Every row belongs to one group in each of 4 separate groupings. Each group adds its own fixed numbers to the row, and there is some noise. The rows also spread widely along 10 directions, which tell nothing about the answers.
(in the rows, 128 means zero)
Known rows, each followed by its group in each grouping:
[182 183 191 125  66 149  97 163 141 110 108 126  88  64 119 181 158 150
 164 117 143 190 102 116 117  67  91 151 158 169 135 115 180] => T k_609 (2) k_879
[121 144 124 139  92 118 119 124 134 117  67 103 106 142 124 130 151 132
 159 121 156 134 107  76 108  87 102 132 161 142  96  99 143] => D k_843 (0) k_674
[154 169 195 180  20 146 112 154 176 138 133  98 119  73  91 183 160 121
 176 130 132 191 140 124 101 118 114 149 160 131 155 103 177] => D k_843 (1) k_908
[126 158 140 175 180  85  60  86 139  80  97 145  94 151 158  97  96 184
 143 123 140 104 151  90 154 115  93  74 180 111 126  73  81] => K k_237 (1) k_674
[124 162 171 168 112 110  97  94 168  96 123 114 114 106 155 143 116 124
 134 115 139 117 164 108 128 138 113 112 180 146 136  85 108] => T k_237 (0) k_879
[108 167  99 140 160  85  75 113  79  71  88 133  97 128  91 161 150 105
 147 145 123  68 115 155 175 109 128 103  93  94 144 130 163] => K k_609 (2) k_693
[142 202 213 161 133 129  73  87 146  64 150 115  95  90 163 184 149 116
 133 115 122 149 173 126 175 149 138  79 180 150 151 102 101] => K k_237 (2) k_908
[162 168 159 141 167  83  61 123 123 110 134 160  92  74 138 181 118 167
 149 149 152 133 156 164 181 123 107 100 104  94 186 108 150] => K k_237 (1) k_693
[120 165 147 162 142  80  88  82 151 101 111 128 109 109 193 144  73 141
 128  95 136 153 196 105 164 113 137  87 198 163 105  55  77] => D k_843 (2) k_693
[116 100 139  97 119 180 134 157 171 137  71 138 139 122 179 109 147 215
 105 114 141 163 138 110  82 126 101 166 120 161  85 100 155] => T k_843 (1) k_908
[134 158 120 134 159 110  95 128 130 125  80 128  93 147 143 122 151 166
 160 143 132 128 110  72 140 106  98 130 140 126 111 104 122] => K k_843 (1) k_693
[165 124  86 105 167 102  66 179 136 148  80 151 116 130 134 114 121 251
 152 162 135 137  98 123 109  93  87 148  91  90 144 116 154] => T k_609 (1) k_674
[112 153 176 171 156 150 123 114 143  89 117 153  94 119 100  93 130 154
 119 121 159  68 141 121 131 177  71 134 143 102 149 116 168] => K k_609 (0) k_908
[137 181 182 171  62 133 139 139 154 130 132  94 114  69  68 182 151  62
 180 138 116 139 139 134 112 127 115 169 144 117 157 121 199] => K k_609 (0) k_693
[ 97 158 129 124 130  90 123 111 125 115  89 108 115  96 152 168 167  74
 143 116 131 129 139 125 147  99 141 130 129 144 119 100 154] => K k_843 (1) k_879
[102 124 119 168  89  76 138 121 195 173 113  90 159 102 104 140 122 109
 158 141 150  94 184 135  88 169 119 160 136  80 151  88 165] => D k_237 (1) k_674
[112 153 103 148 145  95  73 118 122  99  98 118 122 138 116 147 141 150
 139 163 124  83 137 135 150 139 130 109 102  89 149 118 135] => D k_237 (1) k_693
[103 120 111 136 115  66 136 111 157 158  80 120 123 109 135 145 120  99
 157 104 171 118 164 125 117 109 112 137 143 116 113  75 163] => K k_843 (2) k_674
[ 90 116  92 129 138 120 112 152 164 158  79 117 144 134  97 112 136 162
 168 130  86  99 136 131 101 123 122 158  84  76 136 120 193] => K k_237 (2) k_908
[137 173 119 111 136  80  91 127  99  98  87 118  87 109 121 178 173 108
 142 136 164 107 103 123 159  95 118 123 118 133 134 127 163] => D k_609 (2) k_879
[141 146 155 136  92 141 114 136 154 123  96 114 115 114 121 146 147 145
 157 140 140 129 125  98 102 119  98 151 140 135 123 112 157] => T k_237 (0) k_693
[118 148 135 129 142 110 106 118 140 115 109 130 111 105 151 142 137 139
 115 127 154 105 141 124 139 143 109 131 128 127 144 109 137] => T k_843 (0) k_879
[143 183 161 143 117 116  75 113 120  81 100 120  76 131 113 163 188 121
 158 136 161 104  96  95 154 112  90 104 147 127 138 121 141] => K k_237 (2) k_879
[115 135  95 128 138  94 107 130 152 146  83 103 130 138 150 132 145 162
 138 144 139 124 134 101 116 131 123 135 129 110 121  99 124] => D k_843 (1) k_674
[134 143 139 155 141 101  87 108 130  82 105 139 104 130 135 135 138 163
 102 146 205  83 140 134 138 165  86 104 143 113 135  97 123] => D k_609 (1) k_674
[180 172 193 116 122 136  87 128 175 123 136 102 103  96 217 182 143 167
 134 127 131 221 150  81 131 120 135 118 183 191 122  95  76] => T k_843 (0) k_908
[135 125 112 146  92 134  60 147 165  99  78 101 127 167 133 133 138 190
 121 141 149 123 111 121  98 132 107 119 140 130 109 101 115] => D k_609 (2) k_879

New rows. What belongs after each?
[102  89 141 102  73 136 190 142 193 180  52 102 159  98 147 131 153 117
 151 102 172 156 157 109  49 103 101 197 137 153  72  76 204] => K k_237 (1) k_674
[152 138 185 138 106 168 103 140 182 116 100 134 113 116 160 116 139 218
 109 126 178 146 137  99 104 146  70 140 160 150 121  94 133] => D k_237 (1) k_879
[132 146 163  92 104 197  76 168 166 106 119 102 162  80 169 190 155 204
  91 134  95 188 152 190 123 149 154 133  86 145 154 132 156] => D k_237 (2) k_879
[ 98 122 140 144 113 106 153 113 174 147  97 122 140  99 155 125 119 136
 115 111 180 119 184 123 106 159 105 150 156 128 114  74 149] => D k_843 (1) k_674
[128  98 146 150  84 104 120 131 182 147  94 135 126 105 160 140 110 165
 126 113 201 156 172 136  99 128  99 134 148 137 108  61 150] => D k_843 (1) k_908
[ 95 172 172 124 171 176 131 111 164 106 123  94 150 104 170 127 142 143
 108 120  70 129 173 117 130 179 145 138 143 135 137 126 125] => K k_237 (0) k_674
[198 181 181 132 142 109  40 137 112  73 123 153  65  94 159 178 140 203
 135 144 171 184 116 128 172  88 102  85 145 148 151 104 119] => D k_609 (1) k_908
[ 89 150 138 145 123 148 118 108 123  77  73 113 101 158  96 110 189 109
 136 131 151  51  91  93 122 138  87 130 128 117 115 131 164] => K k_237 (0) k_879
[140 150 135 128 160 135  71 144 148 101 111 119 114 141 147 140 172 181
 109 165 145 107 111 128 131 169 103 129 110 110 147 128 124] => K k_609 (1) k_879
[148 156 130 149 121 102  81 143 168 147 103 126  99 123 138 126 117 189
 154 126 144 142 128  90 128 113  93 130 156 121 139  94 125] => D k_843 (2) k_879
[127 111 110 126 108 111 129 165 151 174  67 138 105 129  92 118 168 159
 178 136 166 121  98 100  93  98  74 173 101  94 122 109 208] => K k_843 (1) k_908
[ 99 127 129 106 127 142 123 126 156 124  78 106 144 119 158 151 144 134
 130 118 116 134 158 131 118 126 137 144 116 146  99 103 155] => K k_237 (2) k_693
[139 207 112 168 170  84  59 136 129 119 123 102  88 146  82 131 151 137
 201 156  54  99 103  80 154 118 129 120 140  74 167 141 127] => K k_609 (2) k_908
[ 84 184 173 144 183 113 143  77 109  81 103 160  96  72 132 118 119 109
 129  81 135  83 177 126 176 122 102 115 154 125 137 103 177] => K k_237 (2) k_674
[132 106 179  88  87 147 143 118 161 112  90 110 143  77 196 187 145 135
  87 109 215 178 175 160 104 132 122 134 137 184 100  84 158] => D k_237 (0) k_674
[134 127 120 112 138 110  67 122 139  98 100 140 111 132 167 160 155 175
  95 140 194 101 127 146 143 156 105 105 111 127 136 109 120] => T k_843 (2) k_879
[177 194 186 134 137  85  92 110 119  91 136 135  65  74 143 184 153 110
 138 138 192 124 122 113 165 122  92 118 160 148 161 116 135] => T k_609 (0) k_879
[113 138 115 154 124 100 102  95 117  84  55 127  91 172 121 109 157 141
 143 140 190  69 109  68 129 116  83 114 155 130  85  93 127] => D k_237 (1) k_693
[117 198 125 125 186 102  99 119  91  99  93 139  79 111 103 123 178 144
 149 148 124  69  96  89 177 117  97 130 109  99 161 147 168] => D k_237 (1) k_879
[112 120 120 125 144  96 141 143 160 175  91 145 115 100 122 116 147 148
 140 130 179  93 135 122 115 143  76 173 101  93 144 106 194] => K k_843 (1) k_879
[146 207 160 146 172 115  99 135 151 130 130 120  88 105 116 129 150 148
 162 136  98 114 121  81 150 140  96 149 154 111 164 132 140] => K k_609 (2) k_879
[163 151 155 137 114  95  69 134 149 117 116 133 104  90 140 178 143 168
 136 147 183 139 137 145 144 123 101 114 121 118 164 101 144] => D k_237 (1) k_879
[136 152 138 174 112 130  58 138 146  83 100 125 107 146 105 128 144 170
 139 149 132 107 104 129 122 130  93 111 136 105 142 107 132] => K k_609 (1) k_879
[133 174 144 131 150 106  90 128 108  85  98 144  91  91 134 145 138 152
 125 126 145 123 124 136 162  97 107 120 127 133 143 113 159] => D k_609 (1) k_879
[150 146 133 138 139 113  82 143 160 139  95 121 114 135 131 125 143 191
 169 147 132 138 118  93 113 110  91 132 138 100 138 103 133] => K k_237 (1) k_674
[120 162 121 155  41 132  90 136 136 106  86  72 128 133  96 189 174  96
 168 142 110 146 114 117 115 100 146 125 141 137 114 112 149] => D k_843 (2) k_693
[ 87 218 124 191 156  73  92  72 103  79 101 105  88 133 105 122 130  72
 187 106  65  92 136  73 180  87 137  86 194 113 132  99 109] => K k_843 (2) k_674
[132 129 151 128 117 165 118 133 147 104  69 132 107 161 127  95 180 207
 117 143 202  94 100  70  96 154  52 143 146 128  99 113 145] => D k_237 (1) k_674
[103 206 177 125 184 145 156 113 131 105 107 125 117  68 171 107 117 147
 121  95  74 152 172  91 152 116 129 154 178 164 115 111 145] => D k_609 (1) k_674
[147 136 142 115 111 144  78 156 111  98 102 157 115  87 106 179 162 183
 130 162 162 118 117 182 137 122  97 131  63 101 165 134 199] => T k_237 (1) k_693
[117 176 111 173 119  95  99 136 126 116  99 117 117 110  73 120 127 130
 185 141  81  95 122 116 119  99 113 142 138  85 152 117 168] => T k_609 (1) k_674
[131 126 154 147  87 113 130 134 182 155 103 117 119 104 146 141 139 148
 140 122 180 153 159 106 100 137 102 150 154 136 115  82 150] => D k_843 (1) k_908
[115 134 119 175 116  66  78 111 131 113  95 143 101 120 110 144 122 122
 166 125 152 112 143 140 143  95 113  97 128  95 143  81 151] => K k_843 (1) k_908
[139 113 141 114  76 142  95 125 148  93  92  99 133 137 148 191 179 132
 111 161 191 118 127 142 100 153 119 126 112 146 111 112 134] => T k_237 (0) k_693
[ 85 171 149 123 155 110 158 107 136 132 114 125 112  77 126 150 171  74
 121 109 149  78 157 133 157 166 116 155 118 116 150 126 188] => K k_843 (2) k_879
[124 167 153 146 163 149  95 125 159 111  99 128 104 138 169  94 140 193
 128 121 112 137 125  71 135 130  95 127 167 141 116  98 102] => K k_843 (1) k_879
[ 97  80  83  38 125 109 144 145 154 160  49 105 155 116 178 171 186 125
 107 127 184 113 133 146  89 123 133 178  67 150  87 116 186] => T k_237 (2) k_879
[150 179 195 148 143  94 118  91 125 101 125 150  71  82 135 170 162 100
 143 136 213  99 154 112 170 147  77 119 156 131 147 102 151] => K k_237 (1) k_693
[109 142 108 124 148  90 106 105 116 100  64 122 113 138 143 127 150 144
 137 131 157  97 126 100 134 102 114 115 132 126 104 100 138] => D k_237 (1) k_674
[158 161 158 136 130  98  61 146 140 120 137 149 111  57 129 187 125 181
 135 146 157 144 153 187 163 126 113 112  92  94 201 113 171] => D k_237 (1) k_879
[134 173 159 173 101 111 114 131 161 145 132 113 112  89 105 163 143 111
 170 145 126 131 152 121 132 146 110 145 143 102 159 107 157] => K k_843 (1) k_693
[129 182 199 152 103 119 103  65 122  47 117 105  95 108 183 198 186  68
 107 119 197 143 157 116 163 143 127  77 198 183 104  82  87] => K k_843 (1) k_674
[117 176 122 148 128 149  90 148 138 121 114 112 125 123  91 129 152 179
 140 146  96 106 120 124 132 158 115 134 114  80 169 141 160] => D k_843 (2) k_674
[111 107 129 188  70 135 106 128 174 102  86 129 139 142 107 107 105 163
 128 133 155  92 153 136  76 149  88 141 152 117 105  76 144] => T k_609 (1) k_693
[ 88 153  99  94 159  81 154 129 132 165  72 106 132  77 170 141 132 106
 163 100  75 170 162 100 137  60 170 161 122 152 102  97 171] => D k_843 (1) k_908
[ 93 129 106 136 119  97 117 107 159 123  76  93 149 138 154 130 142 122
 144 131 122 105 155 102  98 124 135 135 148 129  99  87 121] => T k_237 (1) k_674
[122 175 123 141 181 129  77 130 107  79  77 139 100 129 146 105 107 186
 155 122  57 149 122  99 158  63 126 112 141 138 108 104 123] => K k_609 (1) k_693
[139 164 160 149 122 115  85 130 164 121 127 127 122  84 148 150 124 164
 142 132 116 137 157 131 132 127 116 129 141 125 161 102 137] => T k_237 (1) k_879
